The same things were measured in two ways. Each way mixes the same 10 hidden numbers, adds some noise and spreads widely along 7 directions of its own, which tell nothing about the thing.
In the rows, 128 means zero.
Some things both ways: the first way, then the second way.
[139 125 146 138  89 117 157 136 136  98 151 127 110 104 156 119 131 152
 122 128  99 133]
[119 133 145  86  71 168 145 104 158 112 163 155  93 136 137 167 120 141]

[127 151 176 148 150 125 120 142 137 122 153 122 100 101 146 135 138 109
 135 112 149 105]
[156 122  95 109 113 115 119 114 119 134 185 101 142 148 145  92 146 125]

[191 117 107 112 182 122 119 122 133 148 110 115 157 117 102 202 104 105
 126 122 105 150]
[127  66 135 175 136 112 112 173 125  68 138 166 165 130 158 156 149 114]

[106 103 145 139 138 143 182 106 128 181 107 110 162 121 143 120 123 131
 155 107 114 125]
[166 136 173 146 111 118 148 112  82  97 153 153 109 106 137 135 146 149]

[126 146 106 126 122  91 139 137 102 141 130 118 108 127 125 132 135 160
 125 157 126 123]
[ 97 174 102 107 114 150 136 144  91 146 102 141 106 116 158  73  76 124]

[111 109 121 134 144 128 173 103 143 150 124 127 145 138 116 130 114 137
 144 109 109 138]
[ 94 107 120  93 133 172 151 140 139 100 113 194  88  90 173 197 129 123]

[140 112 116 136 120 164  87 139 115  96 125 122 109 113 129 152 127 106
  94 131 140 122]
[159 118 152 124 120 118 127 108 143 112 163 128 144 137 107 135  93 158]

[130 104  83 119  66 113 142 128 105 113 123 146 143 123 123 130 125 149
 125 145 113 134]
[ 94 108 121  64 151 140 142 151 177 187  93 110 119 145 107 142 136 142]

[141 119 157 112 136 120 184 109 133 146 108 142 144 132 171 108 133 102
 149  95 106 133]
[ 93 119 126 115 129 140 144 138 153 146 124 141  94 145 119 163 149 128]

[111 108  85 110  93 116 132 112 102 143 109 109 131 119 105 139 140 132
 144 166 143 131]
[ 90 121 116  71 138 164 143 170 123 135 112 147 101 141 153 126 187 138]

[148 110 112 131 128 124 158 137 136 164 104 128 141 158 106 167 121 154
 145 116 139 140]
[150 118 160 135 116 103 130 129  80 173 116 113 153 106 146 106 136 135]

[148 111 136 116 107 109 148 145 136 106 117 152 109 140 113 123 130 123
 140 119 150 123]
[158  99 140 138 129 100 121 150 152  87 145 135 145 149 113 136  72 122]

[117 137  96  89 118 107 137 131 129 135 120 131 123 135 126 118 135 140
 166 125 155 121]
[115 138 124  97 104 128 140 139 137 146 134 105 133 129 141  89 125 127]

[107 127 118 135 125 144 137 120 105 127 120 116 121 121 142 123 135 133
 128 115 128 117]
[144  93 135  97 145 141 132 123 149 109 157 159 119 123 113 180 103 148]

[118 151 149 146 177 105 144 151 140 120 145 144  98 123 122 122 132 143
 155  88 145  92]
[174 139 104 119 102 123 134  63 112 170 148  85 123 124 149 119 165 140]

[151  88 129 122  84 122 143 143 129 113 101 143 101 151 132 139 149 118
 125 141 152 124]
[163 126 144 118 153  85 102 157 118 145 133 109 160 177  99  99  69 125]

[129 138  97 115 101 137  96 114 106  92 124 130 102 110 112 114 129  98
 101 135 138 153]
[130 162 171 138  92 114 176  73 154 163 143 109  96 131  92 146 112 152]

[127 115 131 103 139 122 166 129 130 146 109 115 105 143 112 163 151 127
 181 138 157 119]
[136 143 152  95 118 119 142  98 199 102 187 146  98 130  70 150   4 147]

[130 131 107 121 168 137 105 119 138 109 109 145  92 140 115 123 117  86
 114 113 136 131]
[144 149 143 110 123 102 143 114 146 141 146 113 131 157 116 125 100 132]

[112 103  97 116 142 128 116 112 135 163 117 100 156 106 117 135 133 113
 148 140 144 124]
[111 115 104  81 147 135 148 172 131 122 118 136 118 135 157 122 155 109]

[158 120 141 122 103 119 133 137 103 100 150 125 140  88 130 151 140 125
 119 138 115 127]
[146 109 155 157 152  75 116 137 144 148 130  94 162 158  99 133 144 125]

[127 117 146 126 143 129 130 133 124 148 117 123 138 122 132 130 133 109
 138 116 155 107]
[168 153 180 159 131  72 136 126 108 140 128  86 155 149 101  89 122 141]

[150  85 156 116  88 169 122 136 157 105 114 128 115 109 133 105 126  88
 117 125 155 147]
[109 144 156 138  88 134 150 135 116 127 121 154  93 131 137 124 122 136]

[136 112 126 158 134 161 115 134 133 104 139 156 124 131 139 150 112 110
  91 111 109 127]
[132 110 150  90 132 126 137 149 134 125 132 132 133 113 134 130 127 136]

[139 131 147 150 134 144 131 151 105 130 109 121 120 133 134 136 127 138
 113  88 151 111]
[124 180 161 102  96 135 176 114  77 182  97 132 103 120 151  91 132 171]

[118  93 169 106  86 143 182 139 150 110 119 146 121 120 145  83 148 118
 174 100 162 113]
[101 136 143 145 114 148 139 140 114 115 100 164  77 105 139 142 137 134]

[156 111 122 116  53 111 156 125 111 108 118 130 105 120 146 105 131 133
  94 178  93 167]
[134 141 191 187 107 109 109 118 122 139 127 133 129 157  78 151  69 135]

[136 137  90 127 105 105 106 141  87  94 136 155 100 125 120 153 137 127
 106 159 122 116]
[119 158 108  99  94 165 163  69 181 137 144 110  76 107  92 120  66 165]

Other things, the second way, with their names:
<391>: [135 160 192 126  98 120 151 107 153 127 110 135 125 134 106 147  49 157]
<50>: [119 135 177 122 157 106 107 149 143 147 111 122 160 147  96 137  78 131]
<167>: [151 123  95 160 120 130 113 103  70 127 167 135 119  92 149  93 140 126]
<639>: [109 145 152  77 131 128 144 155 120 161 120 138 109 127 127 115 121 132]
<575>: [164  88 128  98 119 131 129 172 107  80 173 126 135 146 148 131 193 100]
<132>: [146 119 128 114 122 136 144 108 119 119 137 139 128 124 156 146 149 153]
<413>: [165 170 145 106 100 127 164  72 130 144 144 108 108 129 113 115  87 165]
<207>: [151 116 194 148 134  89 117 146 133 112 142 136 159 159  96 143 102 141]
<719>: [113  93  97 136 159 134 122 119 124 179 111 127 113 116 128 155 172 139]
<91>: [ 83  84  89  86 165 139 102 175 143 184 107 130 146 149 136 121 140 128]
<540>: [140 118  97  92 149 111  97 152 107 137 161 135 137 143 144  92 115 120]
<13>: [143  86 135  81 177  84 118 201 160 121 132 115 134 162 103 136 118  92]
<754>: [100 129 133 129  97 167 113 106 133 180 108 121 115 145 118 147 134 152]
<69>: [110  96  81 104 140 133 123 120 123 195 131 108 130 138 156 120 206 144]
<284>: [ 99 122 106  56  92 168 182 134 147 153 128 158  77 123 146 129 115 156]
<374>: [112 128  75 114 145 105 100 151 108 184 122 103 147 166 164  84 160 107]
<246>: [ 67 131 118 106 160 135 130 152 147 165  88 133 121 133 153 151 167 114]
<349>: [112  99  92 133 143 157 121 117 142 118 135 160  97 102 123 167 100 132]
<704>: [150 121 127 153 115 132 139 120  92 117 134 135  97 110 141 138 160 121]
<509>: [113 107 143 110 159 110 123 174 134 136 108 126 149 136 131 121 141 128]
<564>: [ 73 175 167 127 142 130 125 136 130 193  86 102 118 133  93 105 125 140]
<266>: [193  73 114 109 124 131 123 124 118  95 168 127 137 122 139 148 149 137]
<182>: [122 165 133 105  88 145 174 102 101 159 123 145  74 100 147 111 117 153]
<510>: [ 83 125 147 112 148 147 136 136 161 152 101 156 113 155 113 175 131 154]
<534>: [168 108 135 101 140  86 111 154 123 120 174 113 174 157 128  99 104 119]
<157>: [145 106 112 146 172 125 119 141 130  81 133 151 117 108 103 132  74 136]
<752>: [ 83 174 150 144 129 130 134 120 136 160  92 121 120 128 109 120  73 126]
<732>: [118 111 153 109 151 108 131 163 151 169  84 112 128 164 110 155 145 122]
<602>: [113  91 173 120 145 138 126 143 190 119 109 137 117 138  81 200 118 144]
<154>: [150 145 170  98 113  90 120 134 143 124 178 124 129 157 104 106  83 129]
<279>: [109 136 155 138  92 150 160 117 131 125 115 136  92 109 127 133 149 157]
<585>: [129 104 111 115 144 134 106 106 180 166 113  88 122 149  95 170 132 129]
<219>: [138 120 159 185 143 101 117 178  81  61 132 171 140 131 140 121 118 111]
<313>: [154  98 144 196 137 130 115  60 170 117 134 116 115  97  65 190  91 158]
<73>: [162 104 115 170 154  94  87 112 125 147 141 103 157 144  97 130  85 123]
<457>: [174 101 140 121 136 116 126  80 180 118 178  95 130 131  79 170 116 140]
<623>: [145 164 122 175 107 101 132 121  62 142 128 150 128 137 140  66  51 146]
<174>: [117  98 142 137 114 127 115 146 145 122 136 123 130 139 124 126 176 144]
<469>: [146  97 109 138 120 129 117 127 131 129 137 126 126 135 122 133 111 131]
<713>: [128  86 141 130 156 110 105 162 123 131 135 134 149 150 132 149 179 123]
<398>: [134 170 108  73 138  84 135 133 105 210 125  88 146 165 152  52 124 133]
<239>: [ 96 175 126 107 135 137 139 146  93 151  94 138 104 110 155  92 113 120]
<726>: [115 114  89  59 139 142 139 127 166 167 129 126 115 150 131 146 101 131]
<695>: [158 101 124 158 116 112 123 116 135 101 154 129 137 132 128 138 111 131]
<465>: [150 133 128 111 117 110 119 124 118 129 157 117 145 162 154 123 161 121]
<48>: [129  91 125  85 124 159 126 128 158 115 124 163 143 133 154 184  97 144]
<122>: [146 126 111 120  84 144 129 106 119 126 146 125 120 130 160 124 131 133]
<670>: [118 122 114 116  96 156 137  71 141 180 117 122 127 117 153 155 136 163]
<352>: [106 102 145 131 130 114 131 197 139 103 107 163 127 129 125 114  74 126]
<337>: [102 118 107 134 153 141 134 140 122 134 103 147 110 101 135 132 112 132]
<56>: [135 127 130 146 103 144 150  94 155 101 144 137  90  92 109 149  89 138]
<392>: [152  84 118  99 116 124 120 137 140 134 172 120 137 154 122 131 139 131]
<511>: [128 147 168 112 125 120 147 113 126 140 138 140 126 139 133 161 135 132]
<368>: [151 103 123 160 116 141 113  78 130 131 138 116 143 122 133 163 152 150]
<638>: [164 133 106 129  92 134 139 105  96 131 150  98 115 128 146  88 167 140]
<699>: [120 132 134 108 110 143 148 113 117 169 109 108 111 125 156 136 207 144]
<171>: [157 109 121 209 100 128 110  79 116 115 140 101 132 102 114 125 130 139]
<231>: [142 155 200 143 105 121 137  95 118 146 132 122 127 125 103 145 123 155]
<389>: [107  88 119 153 172 119 103 138 170 138 108 123 145 134 108 178 111 116]
<194>: [116 130 162 141 125 129 140 136 125 124 111 149 110 117 118 155 106 125]
<629>: [120 146 128 149 144 138 129  92  96 167 114 140  99 105 123 143 131 153]
<414>: [102 148 110 128 157 119 115 141 115 163 103 130 113 119 125 105  84 119]
<2>: [157 126  83 102 175 108 129 124 111 181 117  95 117 148 116 105 130 134]
<386>: [120 183 183 104 108 123 145 136 101 126 132 132 112 140 137 109 140 128]
<86>: [141 115 145  87 137 120 149 169 141 114 103 147 139 152 136 144  73 125]
<587>: [136  86 163 110 138 142 110 130 143 145 131 111 151 130 107 177 168 132]

Some of these things the first way, each followed by its name:
[ 74 142 101 133 115 137 143 105 140 123 130 144 114 119 157  58 102 137
 128 108 101 134] : <231>
[134 101  89 110  96 161 119 119 134  89 110 152 131 136 133 107  99 118
  98 103 114 150] : <670>
[127 106 116 121 119 139 107 134 137 136 114 115 121 104 124 105 119 114
 119 148 144 131] : <469>
[107 134 156 149 153 161 131 122 110 125 124 127  99 123 137 119 132  94
 115 111 140 115] : <629>
[134  76 131 103  36 120 194 114 121 121 113 140 156 125 157 105 163 132
 157 127 128 134] : <704>
[134 124 104 107 169 128 119 110 130 123 114 152 112 146 111 136 114  81
 115 131 122 137] : <389>
[ 82 150 126 107 130 117 142 123 131 119 141 106 103  92 126  66 129 145
 161 120 145 115] : <465>
[138  95  98 119  94 114 163 105 135 142 107 142 139 145 119 139 125 125
 136 141 110 155] : <194>
[117 129 130 152 150 124 132 116 141 125 137 139  84 138 108 147 123 108
 117 151 122 138] : <386>
[126 111 149 132 148 131 146 134 133 154 132 111 120 115 119 148 142 117
 147 147 143 117] : <414>
[123 106 170 130 122 134 177 134 162 143 136 117 110 111 134 125 135 132
 168 132 136 125] : <154>
[104 125 114 152  89  89 166 108 125 116 149 172 123 134 126 130 122 138
 138 137  98 128] : <457>
[165  85 141 122  95 138 151 139 147 131 113 125 144 117 161 152 146 123
 150 114 133 127] : <392>
[116 111 153 141 140 117 153 128 141 148 132 139 108 130 103 120 132 108
 135 153 142 127] : <13>
[129 122 124 126 115 130 108 141 121 101 140 119 118 102 124 140 133 131
 132 125 151 109] : <368>
[149 107 162 117 132 128 165 138 141 151 132 123 159  92 148 139 119 127
 163 121 112 117] : <174>
[140 123 111 129 144 135 104 136 102 121 130 113 112 115  89 158 127 118
  99 157 136 134] : <699>
[110 123 154 134 135 173 131 135 145 114 112 141 102 130 146  79 126  99
 124  76 161 120] : <182>
[123  98 130 122 100 119 168  97 131 164 117 110 167 104 142 119 122 120
 146 140 105 147] : <219>
[154 128 149 136  89 144 112 146 104 105 116 112 111  96 142 107 126 119
  91 121 138 139] : <623>
[123 149 134 129 121 115 112 158 106  68 140 160  51 140  90 123 137 121
 114 136 168 112] : <602>
[170 121 175 141 158 129 142 152 132 134 127 139 136 124 148 165 130 111
 133  94 132 107] : <279>
[ 99 123  74 151 120  91 145  95  83 163 117 144 135 135  86 146 102 130
 114 184  86 142] : <157>
[141 100 120 111 126 137 141 137 135 124 120 121 123 135 145 166 149 132
 149 129 140 114] : <50>
[129 136 113 118 129  91 159 109 120 107 138 156 110 146  85 161 125 119
 147 135 121 142] : <246>
[137 148 125 136 135 101 144 138 122 106 146 164 114 123 134 131 129 134
 134 110 111 116] : <56>
[108 143 145 158  95 103 178 107 122 121 161 123 146  95 153 116 123 165
 136 107  83 132] : <511>
[128 122 143 131 116 116 163 120 122 146 140 134 134 125 163 151 139 123
 138 150 107 122] : <564>
[120 136 124 121 123  93 155 138 104 150 138 107 143 108  99 153 134 167
 168 138 146 110] : <509>
[157 145 149 142 136 139 112 161 103 121 125 111 121 100 145 131 132 138
 106  93 141 115] : <284>
[123 138 150 149 159 125 139 137 123 131 148 128 111 119 137 144 139 128
 125 127 126 109] : <239>
[157 135 151 126 115 121 123 166 128 102 130 121  85 115 150 132 146 137
 124 132 148 111] : <754>
[129 114 143 137 122 116 176 116 118 156 125 140 168 127 155 138 127 129
 141 108 103 120] : <337>
